There are 8 hidden switches. A switch that is on adds its own fixed numbers to the row, and there is some noise. The rows also spread widely along 11 directions, which tell nothing about the answers.
In the rows, 128 means zero.
Known rows, each followed by its switches (1 for on, 0 for off):
[168 143 141 108 123 142 171 140 105 133 143 122 141 136 128 102 133 117
  97 119 122 127 105 106 136  97 151 145] -> 1 0 1 0 1 0 1 0
[178 120 157 135 131 159 175 139  91 149 186  97 159 129 149 102 147 115
 100 118 159 144 115 152 136 100 114 108] -> 0 0 1 1 1 0 1 1
[156 156 158 130 139 177  95 102 194 127  98 112 153 145 200 117 149 159
 117 183  97 117 105 151  80  80 175  80] -> 0 0 1 0 1 0 0 0
[202 102 110 107 137 102 101  84 119 141 123 146 104 161 121 100 164 107
 146 163 187 104 176 131 175 139 182 170] -> 0 0 0 0 1 0 1 0
[139 143 128 160  83 191 137 159 157 107 139 117 150 117 179 112 189 115
  88 160 162 132 132 142 134  80 214 100] -> 1 0 1 0 0 1 1 1
[156 113 156 195 128 152 119  87  93 113 161  84 170 138 149 159 135 136
 103 190 175 124 152 164 141 136 162  96] -> 1 1 0 0 0 1 0 0
[138 132 150 134 139 135 146 129  70 127 139  91 148 136 104 143  96 127
 103 133 102 130 107 108 142 132 100 123] -> 0 0 0 0 0 0 0 0
[245 112 169 171 128 168 171  65 144  98 158 126 182 140 202 144 221 125
 152 184 137 112 167 133 127  87 188  86] -> 0 1 1 1 1 0 0 1
[174 121 168 161 132 180 185 115 102 167 137  94 168 175 178  88 141 147
 115  93 157 164  91 145 127 136 114 130] -> 1 0 0 0 0 0 1 1
[177  94 127 132 118 176  93 139 151 128 147 125 113 128 165  97 154 121
 109 138 180 112 129 163 127  97 178 110] -> 0 1 1 0 1 0 0 1
[164 127 127 144 117 134 141 171  97 108 144 125 144 122  92 138  86 102
  67 115 109 109 111  93 148  98 160 135] -> 0 0 1 0 1 0 0 1
[185 104 141  93 142 110 125 113 131  88 156 145 102  92 104 104 152 109
 114 194 150  79 126 131 133  74 185  83] -> 0 1 1 1 1 0 0 1
[142 137 155 135 120 205  94 132 117 108 160  77 155  93 171 152 157 152
  90 175 129 111 116 149 108  67 155  65] -> 0 1 1 1 1 1 0 1
[186 129 119 120 150  80 130 120 133 118 140 150 129 140  89 104  88 103
  95 170 120  99 116 118 119 102 178 119] -> 0 0 0 0 0 0 1 0
[163 114 137 159 137 162 101 138 115 125 167 101 148 128 135 115  99 131
  77 142 173 121 111 160 124 102 151  94] -> 0 0 1 1 0 1 1 1
[145 140 139 152  95 186 136 146 104 122 151  98 156 119 156 131 166 127
  81 140 166 131 132 135 156  91 184 127] -> 1 0 1 1 1 1 1 1
[136 171 126 149  99 138 122 162 115 128 143 108 165 124 133 162 106 115
  66 164  98 122 127 126 127  86 188 129] -> 0 1 0 0 1 0 0 0
[177 125  99 126 102 212  89 188 135 152 154 131 128 133 159  91 113 146
  77  80 138 119  91 148 101  77 168 153] -> 1 0 0 1 1 0 0 0
[204 126 136 177 102 181 147 123 115 117 127 120 167 151 166 132 164 151
 116 137 139 110 131 116 143 117 200 140] -> 1 0 0 0 1 0 0 1
[120 142 135 116  81 227 105 158 113 120 117  97 126 108 168 120 195 158
 105 134 161 120 119 123 161  90 184 138] -> 1 0 1 1 1 1 0 1
[209 117 160 162 144 158 119  58  71 138 161  72 177 147 170 160 164 167
 136 183 199 107 167 152 158 156 153 126] -> 1 1 1 0 1 0 0 1
[201 184 110  72 159 134  97 131 123 183 129 120 157 158 141 113  93 149
  96 115 101 117 104  97 102  88 149 172] -> 0 0 1 1 0 0 1 1
[192 134 116 137 118 127 117 105 166 136 138 143 142 143 163 113 188 103
 110 178 161 115 167 144 126  91 220 122] -> 1 0 0 0 1 0 1 1

New rows. What belongs after each?
[207 110 110 146 125 200  66 133 107 108 201  98 149  98 155 119 136 167
  91 175 192  76 131 178 104  87 184  88] -> 1 0 1 1 1 1 1 0
[233 110 103 109 138 209  73 145 134 138 149 124 130 138 166  96 119 167
 120 101 124  84 100 130  85  90 152 135] -> 0 0 1 0 1 0 0 0
[137 139 104 121 106 156 121 185  89 141 164 104 131 117 112 104 111 118
  77 125 143 126 105 135 133 100 145 134] -> 0 0 0 0 0 1 1 0
[143 119 163 160 101  96 207 121  98  87 152 121 140 106 109 120 189  97
 117 217 186 116 150 144 201 132 191  94] -> 0 0 1 0 1 0 0 1
[180 116 139 101 129 148 140 140 120 125 151 133 113 127 131  64 126 146
 116 141 176 110  85 151 134 101 170 122] -> 0 1 1 1 0 0 1 0
[174 150 140  90 128 165 114  91 111 113 133 106 139 115 160 140 200 143
 136 171 145 108 149 108 144  93 173 125] -> 1 1 1 1 0 0 1 1
[117 137 148 167  96 184 147 154 113 112 151  89 157 114 159 128 156 137
  96 157 143 138 112 162 131 112 151  87] -> 1 0 0 0 0 0 0 0
[149 121 125 125 131 159  83  98 118 123 109 114 127 145 140 158 163 102
 111 133 141 124 172  90 164 118 155 154] -> 1 0 1 0 0 1 0 1
[196 120 135 173 129 161 131 128  45 128 188  78 179 135 126 145  92 156
  90 134 180 107 132 146 153 149 141 139] -> 1 0 1 0 1 0 1 0
[153 185 162 133 129 133 147  97 167 144  82 131 170 182 177 120 141 140
 115 159 109 151 119 120 137 107 188 150] -> 0 0 1 1 0 0 1 0
[183 141 164 156 140 119 213 102  80 167 147 104 182 175 145 106 130 140
 119 133 141 152 108 131 144 149 121 152] -> 1 0 0 0 0 0 0 0
[114 143 110  88 106 135 116 169  99 120 117 128 102 124  94 123 127  87
  96 111 131 130 132  88 184 115 151 174] -> 0 0 1 0 0 0 1 0
[145 129 101 145 116 135  88 144 140 149 156 130 139 138 136 153 148  56
  75 133 141 148 183 133 144  89 160 139] -> 0 0 0 1 0 1 0 1
[111 195 174 123  95 136 225 118 183 121  93 132 169 147 197 122 240  71
 128 168  70 184 139 102 143  72 168 111] -> 0 0 1 0 0 0 1 0
[206 113 124 139 120 134 165 147 121 129 110 156 126 168 110  67  99 138
 108 104 143 111  78 100 142 120 193 162] -> 0 0 0 0 0 0 1 1
[151 165 163  74 140 155 157 121 104 136 133  96 141 107 146 101 160 171
 128 173  97 115  71 118 102  77 133  89] -> 0 1 0 1 0 0 0 1
[138 114 153 120 147 170 135 137  97 141 157  89 138 127 137 122 118 110
  89  93 123 147 103 122 120 107  75 106] -> 1 0 1 0 0 0 0 1
[172 102 156 131 119 195 123 111  69 111 147  85 133 114 146 133 187 163
 147 149 178 107 141 132 179 136 133 119] -> 0 0 1 1 1 0 0 1
[179 145 133 179 132  98 147 140 155 101 164 135 173 127 122 123  85 114
  73 203 129 102 114 160 106  95 200  79] -> 0 0 1 0 0 0 0 0
[155 163 169 137 134 144 162 107  80 127 134  78 175 130 141 133 120 174
 101 175 125 118  87 121 122 115 157 103] -> 1 1 0 0 0 0 1 1
[131 152 170 175 129 159 143 124 147 145 127  93 184 157 177 136 107 134
  83 152  91 152  99 157  94  98 138  86] -> 0 0 0 0 1 0 0 0
[150 131 124 120 101 169 147 165 141 121 134 129 127 118 150  95 174 112
 113 132 142 129 116 126 142  96 168 120] -> 0 0 1 0 0 0 0 1
[231 126 136 120 160 107 162 112 138 166 150 148 152 176 145  78  94 124
 112 121 135 126  97 131 102 109 150 152] -> 0 1 1 0 0 0 0 0
[124 122 119  86 120 157  98 150 123 118  91 134  87 123 104 103 129 127
 104 116 118 107  98  87 144 102 162 144] -> 1 0 0 0 0 0 0 1
[179 154  82 140  89 181  72 182 149 140 149 132 139 131 158  80 126 168
  87 162 205  99 113 178 131  99 247 158] -> 0 0 1 1 0 1 1 0
[200 126 110  99 166 108  87 109 158 172 159 129 127 143 151  74 130 132
 116 177 187 108 128 182 101 113 157 112] -> 0 0 1 0 0 0 0 1
[124 129 168 123 102 179 140 129 133  97 102 113 120 112 153 107 186 154
 127 176 153 116 106 137 163 102 182  98] -> 0 0 1 1 1 0 0 1
[143 110 128 111 121 132 166 158 102 137 176 115 117 103 114  83 165  94
 102 149 156 131 111 143 136  96 125  96] -> 0 0 0 0 0 1 0 1
[207 135 146 161 144 132 155  98  33 115 177  83 187 133 104 158 109 156
 110 171 134 100 131 108 152 133 136 126] -> 0 0 0 1 0 1 1 0
[196 119 153 136 120 176 157 114 108 130 150 109 146 123 162  84 178 181
 129 167 173 103  99 159 129 108 176 103] -> 1 0 0 1 1 0 0 1
[216 170 130 170 120 101 194 139  96 159 171 117 208 158 135 124 112 115
  70 155 142 127 131 122 140 106 196 156] -> 0 0 1 0 1 1 1 1
[137 112 132 170  85 171 156 154  78  85 137 107 141 121 116 161 169  84
 108 115 131 135 155  89 191 123 154 129] -> 0 0 0 0 0 0 1 1
[153 158 149 144 160 111 137 104 137 148 149 110 180 156 147 157 102  88
  80 142  91 152 139 125 105 101 115 115] -> 1 0 1 0 0 0 0 0
[174 122 144 161 117 151 137 146 203 159 122 159 142 177 181  70 121 103
  78 106 160 156 106 168 116  82 201 130] -> 0 0 1 1 1 0 1 1
[119 163 156 123 143  96 172 131  93 174 173  79 164 132 131  94 114 129
  93 183 158 155  96 188 124 127 110  97] -> 0 0 0 0 0 0 1 0
[154 159 129 147 116 109 151 139  97 176 160 110 164 150 131 118 123 122
  80 162 182 147 130 157 158 120 181 159] -> 0 1 0 1 0 1 0 1
[133 119 162 156 115 126 165 127 163 127 109 153 130 156 139 107 143  80
  82 125 129 156 122 128 147  88 181 125] -> 1 0 0 1 1 0 0 1
[172 162 122  50 117 111 187 178  98 114 126 152 105 108  77  58 106 140
 103 140 106  90  50  73 137  78 189 157] -> 0 1 1 0 0 0 1 0
[107 141 119 114  93 138 158 185  82 132 158 106 121 101 102  98 143 106
  78 134 168 136 107 135 163 111 154 131] -> 1 0 0 0 0 0 1 1
[152 111 145 137 154 154 105 117 115 121 128 108 132 143 120 137  91 108
  83 102 100 129 108 102 110 101 116 105] -> 1 0 0 0 0 0 1 1
[113 127 139 120 105 211 122 167 118 169 118  92 126 148 179  99 161 127
 112  72 159 172 109 140 156 130 104 154] -> 0 0 1 0 0 0 0 1
[183 112 121 140 100 230 125 153 106 157 187  79 153 112 203  97 217 147
 125 136 175 131 130 178 110  95 131  91] -> 0 0 0 0 1 1 0 1
[134 125 153 159 101 223  89 124 116 115 117  83 144 132 180 137 168 157
 106 147 171 126 130 145 159 110 176 111] -> 0 0 1 1 1 1 1 1
[155 125 158 126 141 141 163 107  99 131 160  93 150 129 143 115 161 117
 114 151 165 138 126 138 144 123 120 100] -> 1 0 1 0 0 0 1 1
[137 119 147 155 118 186 131 137  99 135 129  94 148 142 143 124 127 137
  91 111 135 139 101 119 134 115 134 126] -> 1 0 0 0 0 1 0 1
[151 120 154 114 150 105 150  88 118 121 153 117 132 118 123 137 187  80
 129 181 128 134 162 127 147 101 116  86] -> 0 0 0 1 0 0 0 1
[162 147 140 139 120 167  87  99 124 147 115  96 152 159 179 139 142 156
 119 162 148 124 141 147 135 121 183 141] -> 0 1 0 0 1 0 1 0
[214 101 121  74 138 126 165 105  59 109 154 120 101 102  90  66 190 156
 162 182 181  71 109 102 160 123 159 120] -> 0 0 0 0 0 1 1 1
[140 137 154 116 122 162 127 112  95 109  90 106 126 144 130 130 129 149
 126 137 110 119 104  89 156 123 158 142] -> 0 1 0 0 0 0 1 0
[177 138 113 133 111 215  84 160 131 149 141  98 152 132 184 129 148 146
 101 109 135 121 127 136 116  97 156 136] -> 0 0 1 0 1 0 0 1
[179 163 142 146 114 120 181 136 127 199 156 117 174 168 174  70 154 139
 100 156 196 159 118 190 144 122 184 152] -> 0 0 0 1 1 0 1 1
[188 105 153  99 172 186  99  88  68 175 151  64 140 153 163 116 122 168
 138 100 145 132 101 136 109 135  64 118] -> 0 1 0 0 0 0 1 1
[184 141 121 134 134 178 122 146  55 165 156  80 169 156 137 130  95 156
 106  88 125 132 106 117 130 139 100 166] -> 0 0 0 0 0 0 1 0
[143 198 143 177 133  95 126 138 136 161 124 103 208 166 136 173  49 119
  39 167  95 137 126 129 121 108 186 139] -> 0 0 1 0 1 0 0 1
[166 138  90 147  91 151 107 182 118 122 154 129 137 129 125 109 120 117
  89 139 181 111 137 144 161 122 204 161] -> 0 0 1 0 0 0 1 0
[180 132 141 160 107 110 177 146  37  68 139 115 149 102  48 137  88 169
  86 189 141  56  92  83 180 131 217 131] -> 1 0 0 0 1 0 0 1
[136 130 131 126 117 112  99 121 100 125 118 120 117 133 101 130 133 120
 102 174 177 112 150 132 190 130 194 146] -> 0 0 0 1 1 0 1 1
[150 141 114 129 110 118 126 143 129 124 105 144 127 155 113 128 130  86
  95 127 145 129 148  92 181 122 196 175] -> 0 0 1 0 0 0 1 1
[201 140 124 143 129 189  90 113 109 140 119  99 163 167 171 131 122 172
 128 127 146 111 127 123 138 139 163 160] -> 0 0 1 0 0 0 1 0
[161 156 160 141 124 135 206 143 100 117 172  98 177 113 139 112 146 131
 108 177 117 126  98 140 122 102 132  84] -> 0 0 1 0 0 0 0 0
[153  89 122 119 132 165  80 141 146 115 154 121 105 110 139 116 144  91
  98 131 148 114 139 148 122  88 135  87] -> 0 0 1 0 1 0 0 1
[171 120 169 137 130 163 186 131 110 161 141 102 153 153 166  74 145 148
 119 122 163 146  88 153 139 126 125 120] -> 0 0 1 0 1 0 0 1
[195 125 110 118 125 154 109 136 131 123 128 133 129 139 137 103 140 130
 116 133 155 102 128 115 141 110 187 144] -> 0 0 1 0 0 0 1 1
[171 156 138 203 105 106 167 146 136 132 145 128 189 156 137 141 104 105
  65 168 151 132 139 147 152 119 214 135] -> 0 0 1 0 1 0 0 1
[173 125 129 123 118 174 123 138 127 150 155 112 136 130 162  85 170 138
 104 148 166 125 115 159 123  84 169 112] -> 0 0 0 1 1 1 1 1
[136 145 109 133 101 204  81 149 130 140 129  98 139 130 170 128 163 133
  91 130 147 132 131 131 122  93 176 128] -> 1 0 0 0 0 1 1 1
[178  80 159 123 137 172 146 114  75 105 171 105 115 110 121  88 147 148
 124 137 169 106  98 148 137 110 122  90] -> 1 0 0 1 1 0 1 0
[122 159 184 162 135 152 162  95  69 141  73  80 181 185 134 178 102 136
 104 108  88 159 117  56 184 154 113 176] -> 0 0 1 0 0 1 0 1
[145 162 143 167  93 134 179 162 113 173 125 115 167 174 149  88 109 141
  85 132 168 154  98 160 160 136 192 170] -> 0 0 0 0 1 0 1 0
[ 95 162 117  90  93 133 164 211 133 148 140 142 119 123 113 104 136  43
  58  75 110 173 115  99 160  66 144 162] -> 0 0 1 1 0 0 1 1
[ 83 126 131  94 120 153  84 168  96 134 120  94  95 104  98 121 107 123
  80 133 132 122 101 130 149 110 127 115] -> 0 0 0 0 1 0 0 1
[209 145 119  98 122 156 157 121  49 129 127 111 144 137 116 127 160 163
 142 122 141  93 126  62 181 143 157 193] -> 1 0 1 0 0 0 0 1
[155 105 172 155 121 164 179 141 108 125 154 107 148 135 149 117 128 103
  91 105 129 150 102 130 137  99 122 102] -> 0 1 1 0 1 0 0 1
